The rows are grouped in 3 different ways at once. Each group adds its own fixed numbers to the row, and there is some noise. The rows also spread widely along 10 directions, which tell nothing about the answers.
Known rows, each followed by its group in each grouping:
[0.04,1.00,-0.93,-3.47,1.54,2.06,0.64,-1.52,-0.84,-0.59,0.50,0.35,0.93,-0.79,4.56,0.11,1.08,1.70,0.78,2.32,0.98,0.94,-0.15,0.46,0.65]
(2) pef q_32
[-0.34,-0.31,-2.07,2.68,-1.85,0.62,0.90,2.07,-0.26,-1.79,0.98,1.96,-0.20,3.25,0.09,0.03,-1.08,-3.52,-3.85,-1.16,-0.55,-3.43,0.69,-3.20,-1.47]
(1) Lubu q_839
[1.98,-1.79,-1.80,-2.70,1.12,1.03,0.38,-0.37,0.75,0.60,-0.09,-1.25,1.22,-1.84,2.51,0.57,-3.49,0.21,0.38,3.12,0.14,2.13,1.48,-0.04,-4.12]
(0) pef q_204
[0.21,-2.27,0.60,1.51,-1.94,0.23,0.81,0.90,0.82,1.31,0.65,0.45,1.45,-2.94,-1.24,1.26,2.77,0.39,-0.48,-0.77,0.38,-0.49,-0.46,2.34,-0.21]
(1) Lubu q_157
[0.02,-0.70,0.46,2.32,-0.55,-0.89,-2.03,0.98,-1.29,-0.20,-2.83,1.65,0.63,3.70,0.87,-0.16,0.04,-0.18,-1.33,1.23,0.05,-1.87,-0.97,0.73,2.61]
(2) Sitid q_938
[0.80,2.35,-0.06,1.48,0.28,0.62,-1.84,1.10,-1.68,-3.18,-2.32,-0.50,-0.83,0.90,-0.31,1.64,-1.60,-3.65,-0.72,-1.84,1.63,0.73,-1.14,-0.29,0.23]
(0) Sitid q_938
[-3.24,5.18,-0.22,-1.13,3.00,-0.41,0.28,-1.15,-1.65,-0.75,3.42,0.93,-1.82,2.03,3.18,-2.30,1.07,1.83,-1.43,0.20,0.15,0.65,-2.41,-0.24,1.21]
(3) Sitid q_516
[-1.21,-0.98,1.26,3.27,-1.50,-0.02,-0.69,2.19,-0.12,0.19,-0.26,1.73,1.12,0.69,-1.21,0.15,3.04,0.78,-2.16,-1.17,0.48,0.04,-2.19,2.86,1.60]
(3) Sitid q_157
[-1.84,1.21,0.45,2.51,-2.38,2.31,-1.86,2.21,2.36,2.51,2.35,-3.11,0.55,0.75,1.35,-3.11,2.11,2.11,-1.97,-1.63,0.19,1.27,-1.17,3.65,-3.34]
(1) pef q_839
[-0.14,2.23,-0.20,-0.57,-0.07,1.57,0.59,0.02,0.93,-1.94,1.74,-2.18,-2.25,-1.83,-0.88,0.51,0.11,-2.60,0.74,-3.76,0.13,0.26,1.21,-1.49,-1.68]
(0) Lubu q_516
[-0.17,2.93,0.67,1.28,-0.87,-0.91,-0.37,0.52,-0.97,1.52,1.81,-1.79,-1.13,-1.26,1.18,-0.85,0.86,-0.96,0.32,-1.27,1.23,-2.31,-1.09,1.61,-2.20]
(1) pef q_32
[0.42,-0.72,1.25,-1.44,-0.72,1.05,-0.19,-0.02,0.17,0.39,-1.26,-1.07,-0.35,-0.79,2.41,1.48,1.38,-0.45,2.44,-0.54,-0.52,-2.32,1.92,0.29,1.08]
(3) Sitid q_204
[-0.27,-3.55,0.84,1.02,-0.55,-0.40,-0.70,0.77,1.19,1.18,-0.29,0.64,1.54,-0.38,-0.14,-0.38,0.07,1.60,-1.32,1.10,-0.26,1.31,-0.70,3.43,-1.48]
(3) Lubu q_204
[-0.16,1.47,-1.95,-1.87,1.66,0.92,2.75,-1.58,-0.90,0.67,2.55,0.68,0.56,-1.67,2.02,0.65,1.64,1.42,-0.18,1.42,-0.31,-0.08,0.04,-2.16,1.00]
(1) Lubu q_938
[0.25,2.55,0.58,-3.56,3.86,-2.69,1.17,-3.23,-0.74,1.35,1.88,-1.53,-2.20,-4.73,0.11,0.08,-1.82,1.08,3.55,0.70,-0.13,1.29,0.14,-0.62,-0.76]
(3) Sitid q_516
[1.37,-1.46,-1.32,-3.38,1.70,2.43,0.22,-1.08,-0.05,-2.16,-2.14,-0.03,2.42,-2.70,1.23,2.77,-1.91,-0.30,0.27,1.76,1.88,5.06,0.22,0.48,-0.28]
(1) pef q_516
[-2.80,0.89,2.98,0.89,-0.35,-2.07,-1.48,-0.26,1.64,2.02,2.58,-0.72,-3.42,0.97,0.62,-3.77,1.70,1.48,1.41,-1.79,-1.68,-3.28,0.51,1.96,-0.47]
(0) Sitid q_516
[-0.42,-1.02,-1.57,-1.24,0.22,1.66,0.66,-0.20,-0.21,-1.60,-0.18,1.93,0.49,3.75,2.85,0.06,0.39,-0.02,-1.14,1.50,-1.23,-1.51,1.66,-2.92,2.34]
(0) Lubu q_516
[-1.72,1.95,-0.11,-0.95,0.63,2.69,-1.73,0.15,-1.32,-2.61,-1.33,1.01,0.18,4.94,5.10,-0.51,0.89,-0.24,-0.80,0.68,0.44,-0.90,-0.45,-0.11,2.25]
(0) pef q_204
[-2.10,-0.06,0.74,2.69,1.32,-4.19,0.61,-0.17,-1.08,-2.27,2.14,4.82,-1.81,-0.74,-3.26,-0.59,-1.25,-2.32,-3.02,-0.99,0.72,-1.58,-2.74,1.14,-1.37]
(1) Lubu q_157
[-0.63,2.65,1.72,1.57,-1.19,1.14,-3.64,1.27,-0.38,-1.31,-2.50,-2.78,-1.23,2.96,1.94,-0.35,-0.25,-1.92,0.72,-2.46,0.69,-0.87,-0.53,1.29,0.48]
(3) Sitid q_839
[-0.52,-0.66,-0.45,-1.38,2.28,1.71,-0.36,-1.53,0.99,-2.08,-1.34,0.20,0.49,0.17,-1.67,0.39,-0.13,1.25,0.10,-0.26,-0.37,4.82,0.14,-1.11,3.09]
(0) Lubu q_516
[-0.42,2.23,-1.09,-1.81,1.94,1.23,0.65,-0.50,-1.58,-1.31,0.66,0.58,0.60,0.16,3.17,0.73,-0.42,-0.06,-0.81,1.16,1.12,1.26,-1.14,-0.04,-0.45]
(3) pef q_204
[-1.22,2.68,-1.08,-0.82,2.35,-0.60,-0.80,-1.01,0.39,0.80,3.19,-1.61,-0.76,0.33,2.82,-3.10,-2.42,2.15,-1.23,2.30,-0.15,2.86,-1.78,1.04,-3.69]
(0) Lubu q_157
[0.01,-1.12,0.57,-0.59,-0.12,-1.01,-0.32,-0.19,-0.05,1.15,0.28,-0.16,0.52,0.22,2.25,-0.38,-0.38,1.17,0.11,1.66,-0.15,-0.91,-0.06,1.76,-1.05]
(3) Lubu q_516
[0.34,-0.11,-0.92,-0.63,-0.92,1.99,-0.67,0.89,0.37,-1.06,-0.79,-1.06,0.18,0.46,2.96,0.73,-1.09,-1.81,-0.31,0.13,0.36,-0.27,1.21,-0.60,-1.26]
(1) Sitid q_157
[0.25,-0.95,-0.16,1.64,-0.82,0.92,-1.00,1.12,0.54,0.19,-2.02,-0.54,0.45,2.13,-0.92,-0.02,-0.32,-0.08,-0.54,-0.70,-1.01,0.21,0.92,-1.47,1.70]
(3) Sitid q_839

New rows, each followed by its group in each grouping:
[-1.61,-0.44,1.02,2.57,2.39,-4.35,0.29,-0.97,-0.67,0.92,0.55,3.62,-1.36,0.96,-4.63,-2.60,-0.73,1.43,-0.82,0.13,-1.09,-0.38,-1.69,-0.65,2.25]
(3) pef q_32
[1.75,0.34,0.18,-1.33,1.29,0.63,-1.11,-1.12,-0.99,0.41,-3.65,-1.54,0.57,0.37,0.29,1.47,-0.46,0.14,2.90,1.01,-0.14,0.82,0.89,-1.20,3.29]
(0) pef q_204
[-0.14,1.80,-0.41,0.54,2.28,-1.85,1.45,-1.35,-1.83,-1.71,0.06,2.60,-1.75,-0.89,-3.50,0.37,-0.09,-1.60,0.16,-1.35,0.37,-0.76,-0.62,-2.93,2.90]
(2) pef q_32
[-1.16,1.35,0.88,-3.02,2.92,0.67,-1.57,-1.85,0.51,-1.67,-1.05,-1.25,-0.93,-0.42,1.55,-0.51,-1.60,1.03,1.86,0.09,0.25,3.91,-0.10,0.70,0.86]
(3) Sitid q_516
[2.72,-1.37,-1.41,-0.67,-0.66,1.74,-0.13,1.22,0.26,-0.55,-2.05,-1.89,1.80,-2.20,0.70,2.74,-2.53,-1.64,0.01,0.69,1.01,2.73,0.80,-0.08,-2.42]
(3) Sitid q_157
[4.33,-0.64,-0.43,2.27,-1.07,0.39,-0.55,1.56,-2.52,-0.36,-5.96,-1.29,2.74,-1.26,-3.24,5.05,-0.97,-2.79,0.96,-0.44,1.99,1.09,-0.50,-0.92,2.68]
(3) pef q_938
[1.96,1.04,-0.63,-0.43,-0.08,0.25,-1.45,0.08,-1.55,-0.69,-2.72,-1.16,0.45,0.69,1.99,1.35,-2.06,-1.88,1.12,1.31,1.28,-0.63,-0.01,-0.40,-0.13]
(2) pef q_157
[1.61,-4.43,0.08,-0.30,-0.41,-0.18,-0.35,-0.14,0.55,0.03,-2.80,0.88,2.17,-0.30,-0.25,1.55,-1.42,0.42,0.33,1.92,-0.49,0.66,0.93,0.54,0.32]
(3) Lubu q_839
[-0.20,1.87,2.09,1.75,-0.19,-1.62,-1.89,0.48,-0.68,0.39,0.06,-1.37,-0.67,-1.65,-1.20,-0.32,0.32,-0.26,0.30,-1.46,1.81,0.86,-2.54,4.11,-1.49]
(0) pef q_516
[-0.59,0.44,-0.10,1.07,-1.40,2.43,0.76,1.40,1.93,0.16,1.17,-1.49,-0.97,-1.06,-1.23,-0.10,2.07,-0.47,-0.14,-3.42,-0.84,0.02,1.56,-1.25,-0.20]
(3) Sitid q_938
[1.08,-2.14,-0.11,-4.35,0.15,2.47,2.04,-1.34,-0.45,-0.45,-1.36,1.02,1.83,-1.80,3.59,3.15,2.39,0.99,2.95,1.58,0.06,-1.36,2.43,-0.96,3.09]
(3) pef q_516
[0.98,0.12,-0.48,-0.77,1.90,-1.45,-0.34,-1.41,-0.28,2.45,-1.33,-1.34,-0.09,-0.68,-0.51,-0.46,-2.24,0.91,2.02,1.83,-0.73,0.74,0.77,-1.28,0.58]
(1) pef q_204
[0.45,3.94,0.46,0.84,0.72,-1.02,-1.82,-0.11,-0.32,1.89,0.20,-4.56,-1.16,-1.97,-0.84,-0.49,-1.19,-0.11,0.99,-1.29,1.08,2.70,-1.45,1.47,-1.52]
(1) Sitid q_516
[2.11,-1.12,0.48,0.66,-0.24,-1.52,-0.28,0.49,-0.05,1.62,-1.03,-1.66,0.23,-2.92,-1.35,0.87,-1.64,-0.54,0.97,0.26,0.61,0.82,0.13,1.20,-1.99]
(3) Sitid q_32
[0.00,0.33,-0.22,-0.60,-0.12,0.91,-0.44,0.37,1.35,1.58,1.27,-2.73,0.23,-2.34,0.84,-0.53,-0.22,0.89,-0.05,-0.26,0.46,2.62,0.04,1.86,-2.59]
(1) Sitid q_516
[1.81,1.45,0.90,3.60,-1.91,-2.22,-0.99,1.77,-0.89,3.30,0.29,-2.57,0.37,-2.74,-2.13,0.20,0.42,-0.36,0.12,-0.74,1.63,-0.55,-2.38,3.57,-2.73]
(2) pef q_157
[-0.18,-0.86,0.11,0.34,-1.80,1.31,-0.91,0.90,0.89,0.65,-0.19,-0.38,0.23,1.63,2.46,-0.96,0.60,0.10,-0.02,0.20,-0.41,-2.39,1.13,0.73,-1.05]
(2) pef q_839
[0.96,0.11,0.26,-0.78,-0.77,1.07,-0.45,-0.59,0.21,-0.69,-1.27,-1.63,-0.87,-0.79,1.20,0.98,-0.04,-2.04,1.99,-1.13,0.14,-1.83,1.86,-0.94,0.16]
(1) Lubu q_32
[-1.07,3.32,-1.04,0.97,1.58,0.58,-0.44,-0.28,-0.04,0.61,1.17,-1.21,-0.48,1.04,-0.75,-1.73,0.45,1.76,-1.21,-0.42,-0.29,2.81,-1.59,-0.95,1.26]
(2) Sitid q_839
[0.32,1.15,1.80,1.04,-2.82,0.46,-0.36,1.33,-0.22,2.00,0.51,-2.14,-0.35,-0.90,1.95,0.52,2.67,-0.62,1.92,-1.81,0.19,-4.58,0.44,1.66,-1.07]
(3) pef q_839
[0.76,-1.32,0.49,-1.25,0.06,1.98,-1.32,-0.11,1.68,-0.71,-2.02,-1.96,-0.18,-1.02,0.03,0.58,-1.12,-0.87,1.99,-0.84,-0.23,1.72,1.89,0.37,-0.84]
(0) pef q_204
[-1.74,2.75,-0.40,-1.69,1.20,2.26,-0.84,-0.96,0.36,-0.54,1.02,-1.34,-0.89,1.32,3.56,-2.10,0.50,0.91,0.41,-0.19,0.19,1.03,0.07,-0.37,0.16]
(1) pef q_32
[-0.79,2.25,1.28,-0.49,2.02,-1.91,-0.87,-1.73,-0.77,-1.01,-0.50,0.16,-2.40,-0.29,-1.20,-0.65,-1.10,-1.00,1.78,-1.11,0.42,-0.61,-0.36,-0.23,1.27]
(2) pef q_516
[-0.48,-2.23,2.02,1.01,-0.30,-0.68,-0.99,0.21,0.59,1.65,-1.64,0.42,0.62,-0.16,-1.14,-0.21,1.47,1.74,1.25,-0.06,-0.46,-0.31,-0.15,2.39,1.80]
(3) pef q_204
[-0.92,-0.57,-1.77,1.92,-0.53,0.41,-0.87,1.00,1.80,0.16,1.23,-0.59,-0.65,3.12,0.31,-3.31,-2.44,-0.36,-2.98,0.11,-1.31,0.67,0.74,-1.52,-2.79]
(1) Lubu q_32
[-0.13,0.22,1.14,-2.61,2.83,-0.49,-0.27,-1.98,-0.20,-3.22,-1.26,0.77,-1.24,-3.28,-0.78,1.84,-2.24,-1.62,2.02,-0.98,0.80,2.30,0.05,0.11,0.00]
(3) Sitid q_839
[-1.34,2.55,0.10,0.60,2.51,-2.88,-0.28,-0.86,-1.44,1.45,1.75,0.84,-0.98,0.82,1.29,-2.27,-1.24,2.03,-0.97,2.04,-0.16,0.18,-2.33,0.67,-0.48]
(3) Sitid q_938
[-0.13,2.18,-0.23,-0.52,3.08,-2.84,0.25,-1.74,-1.91,0.45,1.43,0.56,-0.91,-0.60,0.29,-0.43,-1.56,0.63,0.01,1.80,0.17,0.46,-1.90,0.10,-0.41]
(0) Lubu q_204
[-1.33,0.86,-2.22,-2.95,3.31,2.66,-0.17,-1.24,0.63,-3.92,0.46,1.47,-0.24,1.51,2.82,-1.24,-3.05,-0.04,-1.66,1.59,0.25,4.11,0.13,-1.86,-1.38]
(0) pef q_938
[0.38,-2.80,-1.04,-0.15,-1.04,1.34,-0.31,0.55,0.77,0.22,-1.00,1.21,1.22,2.31,2.36,-1.17,-0.29,0.73,-1.06,2.07,-0.57,-1.03,1.36,-0.26,-0.05]
(2) pef q_32
[2.99,0.70,-1.06,1.24,-0.79,0.61,-1.08,1.22,-0.55,2.00,-2.88,-3.80,1.27,-0.16,-0.15,1.35,-1.83,-0.40,0.78,0.57,0.20,1.50,0.47,-1.12,-0.23]
(3) Sitid q_938
[0.05,-2.85,0.25,0.21,0.35,-1.87,1.04,-0.16,0.90,0.28,0.77,2.21,-0.82,-2.22,-2.01,-0.22,-1.28,-0.94,-0.08,0.03,-0.40,-1.51,0.98,0.58,-2.22]
(2) pef q_204
[0.44,-0.54,0.04,-0.50,-0.69,-0.63,0.38,0.26,0.64,0.11,0.29,-0.66,-1.43,-0.07,0.49,-0.19,-1.88,-1.99,1.22,-0.78,-0.61,-2.88,2.25,-1.41,-2.26]
(3) pef q_516
[0.46,0.90,1.27,1.31,0.65,-1.92,-0.78,0.17,-0.33,2.41,-0.09,-1.82,-0.52,-2.06,-1.66,-0.04,-0.05,0.93,0.89,-0.56,0.12,1.14,-1.23,1.85,-0.40]
(3) Sitid q_204
[0.70,-0.46,-0.28,0.93,-0.56,-1.95,-0.53,1.05,-1.25,2.10,0.38,-0.06,0.99,0.34,2.34,-0.16,-1.11,0.34,-1.49,2.48,0.84,-1.05,-1.21,1.99,-2.19]
(1) Sitid q_516
[-0.72,2.09,-0.37,0.61,0.25,0.88,-1.25,0.66,-0.91,-0.92,-0.15,0.22,0.08,2.83,2.58,-0.99,-0.25,-0.17,-1.14,0.78,0.62,-0.20,-1.16,0.23,0.19]
(0) pef q_157
[1.85,-0.43,-2.03,-2.39,2.50,0.35,0.56,-1.20,-0.13,-1.11,-1.34,-0.54,0.01,-2.02,-0.15,1.63,-3.55,-1.27,0.58,1.46,0.19,2.87,1.29,-2.25,-0.90]
(2) Sitid q_204
[-2.44,-0.09,2.92,-0.86,0.53,-1.45,-0.87,-1.69,1.11,0.16,1.53,0.61,-2.45,-0.02,0.87,-2.00,2.16,1.38,2.11,-1.17,-1.13,-2.54,0.41,2.00,1.24]
(0) Lubu q_516
